Each new row is followed by what is left after taking away its nearest point in the smallest flat space through zero that holds the last named rows.
(in the rows, 128 means zero)

j648, 5 rows:
[[ 88 130 151  64 160 132 168 147  97 109  95 117  80 159  97  97 134]
 [125 169 113 148 140 116 115 204 162 128 115 144 116  43 164 125 117]
 [149 211 101 168 157 118 150 155 101  82  67 144 115  76 145  99 105]
 [122 174 158  99 193 103  86 128 109 117 151 143 116 151  62 133 112]
 [123 137  92 122 187 118  97 149 131 118 124 142 141 126  80 136 139]]
New rows:
[123 100 144 118 165 131  82 167  98 113 120 126 202  54 123 129  96] | [122  87 164 109 140 141 110 136  79 111 114 113 193  84 131 119  95]
[ 92  91 129 122 175 131 133  79 120 186 146 151 202 135 126 126 120] | [ 90 123 141 125 171 128 153 102 114 175 125 152 179 107 150 109 106]
[158 129 126 128 119 130 146 142 156 107  99 102 118 111 173 125 122] | [156 125 132 115 140 124 124 128 152 110 119 105 125 136 139 135 124]
[107 112 171 167 165  89 124 106  73 108 113 134 104 202 131 122 110] | [102  93 145 179 154  92 114 145 111 125 116 137 114 159 158 132 121]
[ 88  93 202 158 125 146 134 142 123 131 170 125  54 124 129 129 137] | [109 100 148 193 146 148 129 130 115 112 146 134  84 120 116 132 146]
[114  84 157 160 135 138  97 119 163 103 118 127 155 112 158 133 120] | [108  98 164 146 152 136 107 118 145  90 105 127 142 124 142 122 117]

j282:
[[120  96 143 137 125 125  81 151 113  89 106 124 138  96 130 140 113]
 [182 116 103  90 164 145 149  55 104 107 165 195  99 148 138 137 140]
 [120  62 187 120  89 117 162 170 187 128  91 115 131  99 209 162 172]
 [ 88 137 177  99 121  89  80  92 187 145 137 151 158  89 106  98 125]
 [145 117 108 137 158 144 186 123 123 138 139  89 122  89  87 136 114]]
New rows:
[ 91 149 151  83 130 153 143 112 101 147 178 115  83 103 143 160 142] | [ 82 151 152  93 123 151 120 129  91 138 168 109  88 106 143 159 135]
[106 140  99 102 164 123 114  89  82 146  79 151 146 138 136 104 134] | [102 123 110 108 157 123 136 108  97 152  68 129 148 121 145 113 140]
[179 147 102 116 151 110 146 120 163 166 116 144 117 134 156 154 126] | [165 145 106 128 149 106 110 137 152 151 105 133 128 119 141 151 109]

j123 (5 x 17):
[[ 96 144 160 124  73 111 132 106 114 104 141 120 114  53 157 171 189]
 [105  84 160  56  96 122  96  61 146 170 123 163 130  91 153 118 122]
 [112 113 194  97  72 117 101 189 151 174 171 155  95 166 196 147 164]
 [ 91  58 104  82 122 227 149 163 152  79 140 151  96 184 147 170 137]
 [ 59 121 118 124 144 153 121 158  72  79  82 116 114 151 123 162 115]]
New rows:
[164  83 189 128 151 154 153 122 128 152 109 164 157 108 141 125 147] | [154  98 184 146 160 150 156 139 107 136  98 151 156 113 134 133 147]
[111 146 111 133 170 140 126 132 176  89 137 176 133 119 104 128 113] | [101 155 134 131 156 118 112 139 167 104 138 177 129 113 118 130 120]
[138  74  92 143 131 166 113 142 143 202 148 148 132 128 118 131 132] | [118  98  97 161 128 148 112 143 112 183 132 131 132 104 115 146 143]
[147  89 202 115 140 131  73 136 116 127  66 132 124  54 185 187 108] | [192  96 170 146 165 149  99 155 139 118  84 124 131  81 164 173 101]
[118  82 124 129 132 128 134 126 132 146 154 163 144 122 141 106 112] | [112 102 122 150 133 120 139 138 114 129 149 149 143 114 137 117 121]

j610:
[[106 181 142 146 110 118 180 205 107  74 163 105  90 127 194 165 116]
 [ 58 171 173 113  88 115 172 143 137 146 195  74 127 105 209 102 121]
 [111 133 155 148  49  96 206 166  91 102 169  93 111  96 126 127 158]
 [104 154 121 142 103  66 189 125 148 143 142  93  92 208 181  94  74]
 [124 113 146 197 132  31 161 166 109  99  99  87 125 138 163 158 166]]
New rows:
[109 156 160 125 139 178 156 131 153 137  79 124 100  99 137  92 117] | [120 142 156 141 139 158 160 132 147 131  63 124 100 105 124  97 128]
[140  87 174 178 105 134 119  96  83 167 123 141 120 115 157 172 163] | [142 107 159 161 106 155 124  95  93 167 133 152 102 142 164 165 127]
[101 161 169 163 113 109 168 110 178  94 123 126 154 131 112 112  95] | [113 157 164 159 128 130 146 112 175  87 114 142 160 119  98 125 102]
[ 87 112 105 133 146 168 169  86 124 111 124 129 125 152 157  82 159] | [ 96 109 104 141 152 170 165  99 115  96 116 134 124 143 151  99 169]

j852 (5 x 17):
[[116  92 152 110 146  87 103 117 122  53  54 141 145 138 146 142 166]
 [146 151 136  93 114 132 136  72  62 138 150 155 154 119 177 143 149]
 [104 135  73 158 102 106 182 103  94 150 107 120 123 130 137 115 157]
 [161 103  82 158 133 149  80 124 107  88 132 106 143 128 142 139 170]
 [154 112 152 129 106 151  87  78 122 148 110 118 157  80 131 121  92]]
New rows:
[151 131 130 117 117  71 176 134 152 175 136 130 173 173 127 128 128] | [171 114 126 126 121  86 138 132 154 156 134 119 184 164 128 132 132]
[130 138 151 113 166 142 115 113 139 163 133  81 139 127 113 131 134] | [122 137 139 116 167 130 127 112 130 153 123  83 137 136 119 132 152]
[127 109 146 119 118 116 143 185  88 172 193 107 130 113 144 107 201] | [122  87 169 121 115 107 125 174 107 164 149 101 138  95 133 100 182]

j957 (5 x 17):
[[111 168 116 127 127 104 121 142 178  73 106 175 132 127  96  97 133]
 [137 101  92 122 115 123 132 142  91 152 132 138  94 103 115 190 138]
 [ 87 172 147 165  99 160 120 143 125 125  86  97 162 128 124 128 106]
 [137 147 157 106 147 105 126 156 136 117  97  75 128 145 148 108 143]
 [114 109 157 125 167 106 102 156 113 101 165 163 146 123  99 129 121]]
New rows:
[113 133  96 127 133 168 160 166  92 151 103  89  98 128 179 163 140] | [106 133 108 128 155 158 150 154 121 117 134 140 117 135 161 124 132]
[163  96  88 125 139  78 148 114 170 116  80 138 102 159  97 105 150] | [135  88 120 156 137 111 133 119 131 134  94 121 137 155  95 122 122]
[145 151 147 145  86 173 162  95 105 141 109  84 134  90 130  77 131] | [148 133 145 126 114 137 148 124  98 117 130 121 122  79 103  91 142]

j661:
[[154 146 116 117 105 157 116 151  71 132 161 142 154 159 110  98  76]
 [129 126 146 154 191 148 128  94 179 167 146 159 127  87 144 129  95]
 [153 168  80 112 119 105 120 109  94 148 144 111 148 146 140 119 111]
 [103 141 145  65 119 104 113  91  94 170 129 133 131 120  86 147 123]
 [173 109 140 157 187 191 107 157 184 126 106 101 156 153 116 155 120]]
New rows:
[ 94 129 144 125 183 128 116 128  56 180 150 152 128 137 114 149 103] | [100 120 127 154 175 119 128 149  77 143 131 129 119 146 141 150 138]
[119 127 143 139 110  97 164 109 120 137 137 116  95 117 127 138 143] | [142 128 142 144 123 125 153 123 121 140 140 111 112 134 118 138 125]
[139 132 118 119 132 156  65 169 203 177 131 148 123 119 103 122 135] | [127 141 101 115  97 127  77 169 177 162 136 149 112 119 117 107 147]
[188 114 111 133 197 155 149 145 139 179 157 129 145 170 134 100 123] | [145 101 128 112 156 119 163 142 121 161 144 135 117 156 126 102 160]
[151 113 149 156 219  92 100 146 112 127 160 135  65 141 131  84  68] | [140 111 146 131 196  69  98 149 101 115 135 108  61 154 117 103 105]
[ 87 180 107 163 100  97 153 108 102 106 148 134 118 110 135 146  65] | [ 96 161 127 160 120 122 140 125 128 101 121 112 127 125 111 174  80]

j174:
[[151  82 213 160 138 110 153 142  53  76 123 103 124 117 119 122 154]
 [166  79 131  80 136  91 200  72 153  94  96 102  95 233 154  76  51]
 [142 111 202 123 136  65 158  59 104 137  22 152 120 119 119 119 111]
 [162  78 155  24 105 155 126 109 120 104 120 103 150 153 220 136 135]
 [193  86 118 154 122 111 136 122 204 121  83  93 142 130 130 137  56]]
New rows:
[130 163 123 141 110 159 111 171  94 157 151 101  90 127 172 145 135] | [140 156 134 146 114 134 127 147 105 161 115 105  84 135 164 137 111]
[160 164 176 162 146 158 136  95 132 137 120 126  86 177 123 127 117] | [160 167 168 152 138 177 115 107 137 143 130 125 100 159 137 142 131]
[163 148 152 140  79 160 144 166 162  87 130 145 169 132 160 158 129] | [137 170 152 142  90 141 161 145 147  97 122 167 149 149 139 139 130]
[159  77 124 162  83 149 147  78 146  85 135 129 162 167 114 131 109] | [127 108 121 155  83 155 131  76 127 107 140 156 163 148 108 137 140]
[109 120 175  92  80 132 163  99 138 128 126 103 176 151 179 111 166] | [102 139 151 148  89 124 160 117 158 138 136 106 169 139 136 111 153]
[ 91 152 139  78 109 170 171 118  83 153  83  96 106 156 103 117  89] | [107 145 134 109 104 183 151 148  98 150  94  81 122 126  96 137  91]

j607 (5 x 17):
[[ 62 125 124  94 114 112 161 139 101  86  88 154  59 158 161 119 135]
 [ 93  53  83 106 154 154 140 111 112 134 117 147 107 150 227 109 165]
 [121 102 119 142 154 147 101 110 120  87  84 146 130  93 105 152 109]
 [152 191 124 132 133 188 136 121 138  43  74 205 124 135 156  73 109]
 [132 169  53  75 118  89 162 195  95 132 104 179 108 114 130 129 100]]
New rows:
[161 202 175  54 136  71 114 125  60 135 135 182 131 157 164 135 159] | [158 156 183  78 160  88  84  95  64 132 129 166 147 136 153 158 161]
[149 142 158 112  82 125 202 152 145 139 115 140 140 118  54  95 130] | [136  86 140 116 107 145 189 130 140 140 106 141 142 112  87 101 145]
[128  54 117  90  68 119 135 142 119 127 125 140 138 201  93 176 147] | [157  80 121 103  72 145 128 136 132 111 121 157 158 197  92 158 139]
[ 94 121 105 160 131 138 162 129 195 137  96  82  96 139 150 128 144] | [115 139  93 161 133 136 157 141 195 138  93  91 111 122 130 133 129]

j372, 5 rows:
[[186 141 162 118 143 144 178 141 140 142 174  81 108 103 102  97 146]
 [129 122 139 178 174 176 124 121 172 152 155 177 129 111  96  82 118]
 [171  62 100 142 155 154  97  78 130 150 108 146 115 131  93 119 100]
 [ 83 181 116 143  80 137  63 103 122 129 110 148 134 170 112  65  92]
 [138 109  88  70 134 114 159  80 121 127  94 163 122 124 168 110  88]]
New rows:
[138  96  86 118 186 102 122 168 110 183 124 110 125 139  86 124 125] | [111 130  89 111 171  94 127 176 111 175 125 118 132 144 103 110 122]
[166  99  93  98 136  91  92 148 113 145  92 143 136 129 175 117 162] | [161 125 114 120 138 107  91 163 128 151 116 141 137 126 158  92 169]
[108 146 131 116  96 126 155 142 134 134 111 115 171  54 173 159 120] | [129 132 128 137  96 147 123 122 135 148 111 110 163  64 136 137 108]
[ 77  79 124 161 131  75 121 123 194 161 109 142 108 126 116 160 180] | [ 98 108 126 130 110  73 137 107 186 164 114 119  95 131 113 116 165]
[113 166 101 127 139 120 167 173 112 179 135  80 110 160  86 128 107] | [102 143  85 132 155 121 161 162 117 179 120 111 116 158  97 141  98]
[139 151 177 147  85 107 135 132 128  85 175 135 143 145 176 157  90] | [162 122 167 154 101 121 126 110 132  97 170 144 136 143 159 149  78]

j496:
[[129  82  75 156 145 161 144 149 176  76  84 143 200  64 151 164  88]
 [153 156  99 148 135  96 165 112 196  22  60  80 177  86 197 129 125]
 [177  97 103 158 157 168 141  95 182  30 109 143 202  94 131 128 115]
 [140  90 146 149 125 114 117  92 123  61  61  78 234  85 155 102 213]
 [140  81 107  89 172 148 127 181 234 124  31 131 156 106 155 140 173]]
New rows:
[114  90 129 137 144  90 119 132 161 119 176 147 159 122 172 167  83] | [120  95 153 123 144  80 109 123 154 130 175 137 148 142 166 148 120]
[144 169 131 138 113 135 114  87 127 143 144  99 126 141  82  91 160] | [127 155 103 140 116 142 122 118 146 150 123 107 135 116  96 117 133]
[132 177  99  83 169 153 128 139 171 173  95 148 140 179 140 124 135] | [121 174 101 116 146 147 127 113 118 155 115 137 174 159 138 123 125]

j828 (5 x 17):
[[140 129 202 144 150 130  87 128  94 149  61 185 117 127 157  85 100]
 [131 121  84 170 167 125 192 218 124  85 167 153 126 109 166 143 108]
 [174  74 105 144 195 127 177 105 142  31 118 142 133 141 129 107 143]
 [176 109 118 101 158  86 179 148 156  93 125 171 113 157 169 111 137]
 [150 133 155 120 163 145 166  95 137  85  86 168 122 149 186 168 128]]
New rows:
[154 152  67 106 100 177  88 174 128  94 131  97 150  93 181 142 137] | [170 141  88  96 105 166  71 154 127  96 108 108 146 103 176 113 140]
[148 116 126 163  93 119 136 141 109 138 110 132  74 125 112 119 149] | [146 120 124 160  93 127 144 129 113 130 109 128  76 128 117 137 153]
[133 113 109 108  85 129  96 137 124 123 116 130 131 128 112 158  59] | [144 103 107 108  98 125 106 134 128 106 112 137 130 133 116 152  62]
[110  93 171 107 138 140 148  97 156 140 121 178 188 123 128 163 157] | [104  88 155 120 134 130 142 131 149 151 142 171 189 111 112 142 151]
[104 154  88 113 133 173 143 140 116 102 126 109 102 185 166 124 136] | [106 146  99 116 130 166 119 140 108 116 119 109 102 182 149  94 134]

j421:
[[111 114 227 124 162 175 107  85 124 131  84 117 173 120 131 125 176]
 [135 135  93 133 109 145  59 184 144 156 135 167  82 128 155 140  69]
 [115 128 129 119  96 131  86 150 152 107 162 112 156 110 100 156 169]
 [127 114  69 114 161 152 146 158 153 143 107 151  95 112  96 110 112]
 [140  81 172 122 148 193 116 168 133 152 147  98 107  94  87 138 140]]
New rows:
[125 129 132 133 108 192 143 144 137 126 170 115  98 130 100 172 143] | [116 151 124 136 115 171 150 112 133 121 137 138 110 149 128 158 135]
[ 78 136 167 175 127 133 114 143 172  54 202 138 101 128 124 129 130] | [ 79 135 160 175 155 137 140 128 167  64 171 152  91 134 131 109 116]
[138 133 136 129 108 146 131 134 146 132  98 100 126 136 138 189 112] | [136 135 123 126 114 140 147 128 148 128  92 102 128 137 132 183 116]

j541, 5 rows:
[[ 90  96 101 149 104  76 123 121  94 145 138 131 117 150 191 145  77]
 [174 105 103 152 142 105 113 118 165  87 107 108 134  94 154 138  68]
 [143 157 163 199 142 101  91 111 144 151 114 159 181  99 131 159 115]
 [ 94 148 120 159 135 154  80 113  81 144  83 129 136 178 108 144 155]
 [181 148 123 153 170 125  97  89 142 161 125 147 106  34 167 148 101]]
New rows:
[ 81 106 112 165 138 144 138 153 171 112 104  96 154 168 135 108 152] | [ 94 116 114 157 151 145 140 139 168 143 122 111 131 124 156 110 152]
[160 108 143 150 177 138 166 175 164 133 124 124 109 128 173  92 177] | [141 106 136 169 173 131 149 170 144 139 111 125 115 150 180 102 171]
[121 109 154 169 132 131  91 176 145 152  81 177  90 141 138  97 134] | [128 100 150 151 128 131 108 183 155 141  91 170  82 136 139  88 130]
[ 82  77 122 113 109  91  85 162  83 153 120 165 158  78 147 113  89] | [103  88 126  96 122 126  87 168 101 130 106 152 159  76 108 100 115]

j596 (5 x 17):
[[133  77 142 177  93 164 114 106  88 131  89  84 204  58 131 205 129]
 [105  64 137  99  97 146 122  98 163 162  88 169 162 133 164  75 152]
 [108 132 102  91 100 126  79  81 125 135 137 196 214 138 160 228 108]
 [142 162 137  87 100 181 102  58 194 124 156 158 168 107 135 196 113]
 [141 108 113 130 105 105  82 110  77 145 146  94 161 147 166 120 168]]
New rows:
[101 133 143 120  88 147 119 159 135 122 126 152 173 116 131 149 142] | [111 146 144 124  98 139 124 171 131 118 139 133 145 125 125 124 149]
[127 130 115 116 114 141 133 130 111 202 126 121 150 132 108 154  96] | [132 135 118 114 119 140 139 134 118 202 132 113 131 138 105 130 102]
[118 129 106 127 118 146 139 112 202 118 160 127 129 115 134 150 171] | [107 115  96 145 128 119 143 141 163 118 147 123 128 123 133 147 170]
[ 91 109 169 128 126 114 158 202 149  56 108 138 120 134 124 122 128] | [110 119 165 115 106 121 123 167 146  61 137 120 142 139 145 135 148]
[127 118 106 113 158 136 104  89 140  95 152 117 127 202 122 176 158] | [118  90 119 133 161 146 129 106 143  97 119 111 119 182 110 156 155]

j718:
[[144 216 161 164 192 155 164 147 125 110 155  96 151  50 161 114 102]
 [158 114  75  98  99 117 142 124  79 110 107 110  67 143 125  92 123]
 [101 127 116 116 129 140 125 122 126  94 178 141 119 169 104 147 161]
 [169 132 123 189 193 172  65  63  67 129  91 121  97 146 152 136 168]
 [169 142 117 121 144 115  53 130  93 137 125 139 178 167 174 172  68]]
New rows:
[201 188  89 174 143 140 116  51 185 177  95 150  87 142 160 175  81] | [166 183  84 146 115 133 155  71 210 156 133 155  78 148 129 169  96]
[ 88  99 126 115 146 131 102 121  75 113 140  97  75  60 117  93 128] | [ 78  93 139 109 141 120  80 130  94 125 149 114 114  76 122 121 111]
[131 117 149 162  83 107 141 126 152 145 129 149  77  96  99 134 181] | [154 145 138 152  97 103 116 137 127 133 147 147 101 109 125 152 142]

j833:
[[130  31 160 117 207 142 140 226 125 126  62  81  99 140 194  73 105]
 [165  91 127 154 131 119 138  81  95 123 121 124 138 127 178 144 115]
 [125 106  92  89  94 100  95 113 100 147 111 109  84 194 182 120 137]
 [113 117 117 151 117 124 160 136 108 145 118 163 137  83 171 116  85]
 [134 126 146 112 184 192 120 154 101 144 123  94 136 108 167 150  85]]
New rows:
[ 72  95 122 126 141 137 116 142 112 140 134 122 127 134 153 136 136] | [ 81 102 127 139 137 131 120 124 121 129 144 128 138 129 131 143 148]
[145 151  95 139 135 121 150  71 123 133 174 116 146 128 114  83 112] | [136 139 100 125 151 128 146 104 128 136 161 103 134 136 120  68 110]
[188 163 126 114  93  89 150  68 156 134 176 143  54 174 141 150 122] | [174 152 150 118 136 118 168 127 167 136 161 139  61 139 142 132  97]

j220, 5 rows:
[[145  92  45 167 119 152 179 119 159 127 151  43 132  44 184 191 154]
 [138  78  78 140 174 135 115  88 167 141 153 155  92  85 152 105 193]
 [ 99 120 109 180 145 172 145 102 160 116 159  70 108  73 163 185 211]
 [144  84 151 151 162 132 169 112 181 105 153  95  88 153 170 203 205]
 [119  75 117 114 145 113 206 145  84 114 107  69  93  70 133 176 132]]
New rows:
[199 127 107  77 131  98 111  70 151 160 131 157 138 136 115 176 115] | [154 151 128  88 130 118 111  72 121 152 125 136 133 110  98 185 130]
[139 133  98 125 145 110 137 122 129  99 110 174 149  61 195 124 124] | [127 153 142 126 141 112 135 129 125  88 107 173 150  96 185 139 127]
[114 141 101 117 148  87 127 122  99 149 202 136 135  81 127 155 142] | [123 150 124 112 141  80 125 129 105 145 200 143 141 117 125 160 131]
[158 126 145 105 118 152 110  81 133 175 137 120 121 202 122 116 126] | [139 120 128 108 119 159 128  84 108 175 130  94 115 155 119 123 128]
[ 74 134  91 170 136 124 116 134 184  66 133 149 126 131 196 112 121] | [ 69 128 109 149 137 107 134 150 151  62 113 149 119 134 179 110  99]
[148 198  79 126  96 147  90  92 135 128 132 125 132 133  91 115  77] | [146 157 104 116 130 134 126  90 130 114 128 117  90 137  95 143 113]

j483, 5 rows:
[[127  79 108 107 116  72 113  70  99  73 169  58  83 130 161 123 126]
 [102  69 124 158  79  60 111  80  98 135 142  80  88  63 159 136 126]
 [119 110  51 132 102  67 177 125  56 175 226  96 102  94 178 136 162]
 [140  57 122  97 140  48 145 123  73 139 151 158  44 132 157 121 122]
 [ 38  35  93 107 159  93  64 136  22 122 141  77  59 131 176 172  88]]
New rows:
[ 59 121 115 196 112 168 143 192 135 127 117 132  77 117 172 118 111] | [ 99 130 121 177 111 156 160 167 159  93 130 128  73 138 168  96 121]
[135 138 139 172 126 132 127 167 163 124 131 110 183  54  89 126 160] | [138 106 132 133 159 112 123 171 133 102 142 117 142  92 101 124 148]
[113 122 107 135 112 111  97 107  96 116 159 128 104  84 106 117 146] | [124 140 117 126 129 134 100 122 112 112 145 150 116 105  92 113 144]
[132 156 117 125 139 142 114  82  97 118  99  93 117 101 184 163 151] | [150 162 128 118 148 143 129  97 106 130  89 130 113 110 174 155 152]
[116 128 128 138 171 117 123 124 105 138 125 160 117 163 121 127 127] | [119 137 128 154 148 116 123 104 120 132 130 137 132 144 121 124 135]

j43, 5 rows:
[[145 127 118 166 175  89  93 122 179 136 152  97 146 119 160 137 137]
 [100 164 177 123 173 102  80 115 144 162 198 178  56 215 112 165 132]
 [128 147 115 123 118 123 104 137 112 157 161  63 134 133 146 103  78]
 [152 139 183  90 136 135 118  96 162 148 168 128 129 164 119  99 123]
 [144 126 120  91 113  28 142 110 131 140 172 137 121 179 124 179 106]]
New rows:
[157 177 155 150  92 144 108 154 123  80  82 159 117 146 133 129 154] | [168 180 147 145  90 117 101 151 129  91 102 130 128 151 145 128 134]
[164 119 147 155 114 118 147 165 137  87 156 102 167 105 124 161  95] | [148 130 166 154 121 142 139 166 130  91 160 125 143 121 112 160 101]
[ 79 129 171 132 162 127 171 105 165 119 117 157 145  98 115  85 159] | [ 67 139 143 130 146  98 165 120 135 133 134 129 137 108 123  98 124]
[112 130 101 137 131 168 124 172 113 179  90 140 169 105 139 160 177] | [128 136 121 107 125 144 124 154 125 194 122 134 170 134 135 156 162]

j181, 5 rows:
[[165  74 151 130 188 179 191 156 170 165  87 141 214  66 107 112 103]
 [114 105  86 138 129  74 156 133 140 108 102  51 119 118 145 135 153]
 [ 90 148  99 150  96 100 185 123 115 156 109 145 135  98 116 135 158]
 [106 105 176 145 102 153 162 117 115 157  56 142 134 154 103 126 123]
 [103 168 153  66  91 105 174 135 209 149 147  36 129 129  93 164 123]]
New rows:
[101 150 104  86 149 173 123  85 144  78 174 147 105  80 106 102 129] | [ 90 122 116 102 141 170 140  80 135  79 124 128 101  97 104 100 133]
[114 126 129 174 163 163 103 168 122 121 104 106 100 129 103 160 136] | [109 146 124 167 156 160 110 169 128 129 122 114 103 118  97 165 139]
[ 97  78 151 157 162 164 172 121 174 143 151 127 179  97  95  78 109] | [ 80 102 136 160 133 136 133 106 147 118 171 120 131 132 111  84 123]

j707 (5 x 17):
[[114 179  44 113 111 127 120 137 155 102 149  94 151 170 111 124 163]
 [154 171 149 190  94 137 123 116 179 129 161  92 149 177 130  89  86]
 [128 194  74 160 155  92  80 122 119 126 177 129 150 118 110 140 150]
 [ 70 184  91 123  99 148 120 108 136 126 123  97 121 118  77 127 189]
 [155  73 102 187  88 151  63 124 169 147 200  70 113 163 122 100  88]]
New rows:
[207  99 105 147 123 105 162  76 102  68 120 141 130 141 143 104 154] | [186 106 111 157 112 116 153  62 100  78 119 132 118 124 122 103 169]
[162 187 103 161 128 109 157  88 140 139 136 122  98 111 139 171  96] | [154 144  95 135 118 125 163  95 138 139 123 116  82 111 140 174 103]
[127  92 130 135 104 128 157  87 115  63 175 138 115 158 118 100 148] | [126 105 138 138 118 117 156  84 103  65 173 152 118 143 118 107 151]
[136 117 155 161 121 130  98 137 117  92 138 143 149 129 182 124 115] | [110 125 139 143 110 141 103 134 116  89 126 134 142 124 165 127 143]

j399 (5 x 17):
[[171  64 119  80 161 138 134 113  49 132 160 119 183  87 145 143  95]
 [152 114 112 111 138 143 112 162  84 103  96 127 144 133  87 148  49]
 [163 105 108  96 103 132 130  90 122 147  99 168 193 102 103 168 115]
 [140 113 130  49  89 176 115 100 102 105 134 204 164 102  71 150 116]
 [154 181 161 141 150 146 121  83  62 140  91 131 148 150  57 115  87]]
New rows:
[111 129 146 117 155  84 104 159 155 114 135 139 143 145 144 110 102] | [118 134 153 110 152  88 107 134 148 124 135 151 157 140 135 111 111]
[159 107 121 130 130 166  94 146 165 120 161  74 139 121 146 100  92] | [159 129 131 132 117 170  95 117 173 131 150  93 147 124 127 100 107]
[129 132 129 186 136 131 134 159 152 118 113  69 131 160 111 163 172] | [135 117 136 145 130 154 131 142 125 109 135  95 147 142  98 165 173]
[167 113  90 168 100 110 181 104 134 153 136 133 112 142 154  90 131] | [163 115  94 146  95 131 171 118 118 129 140 148 103 145 130  88 112]
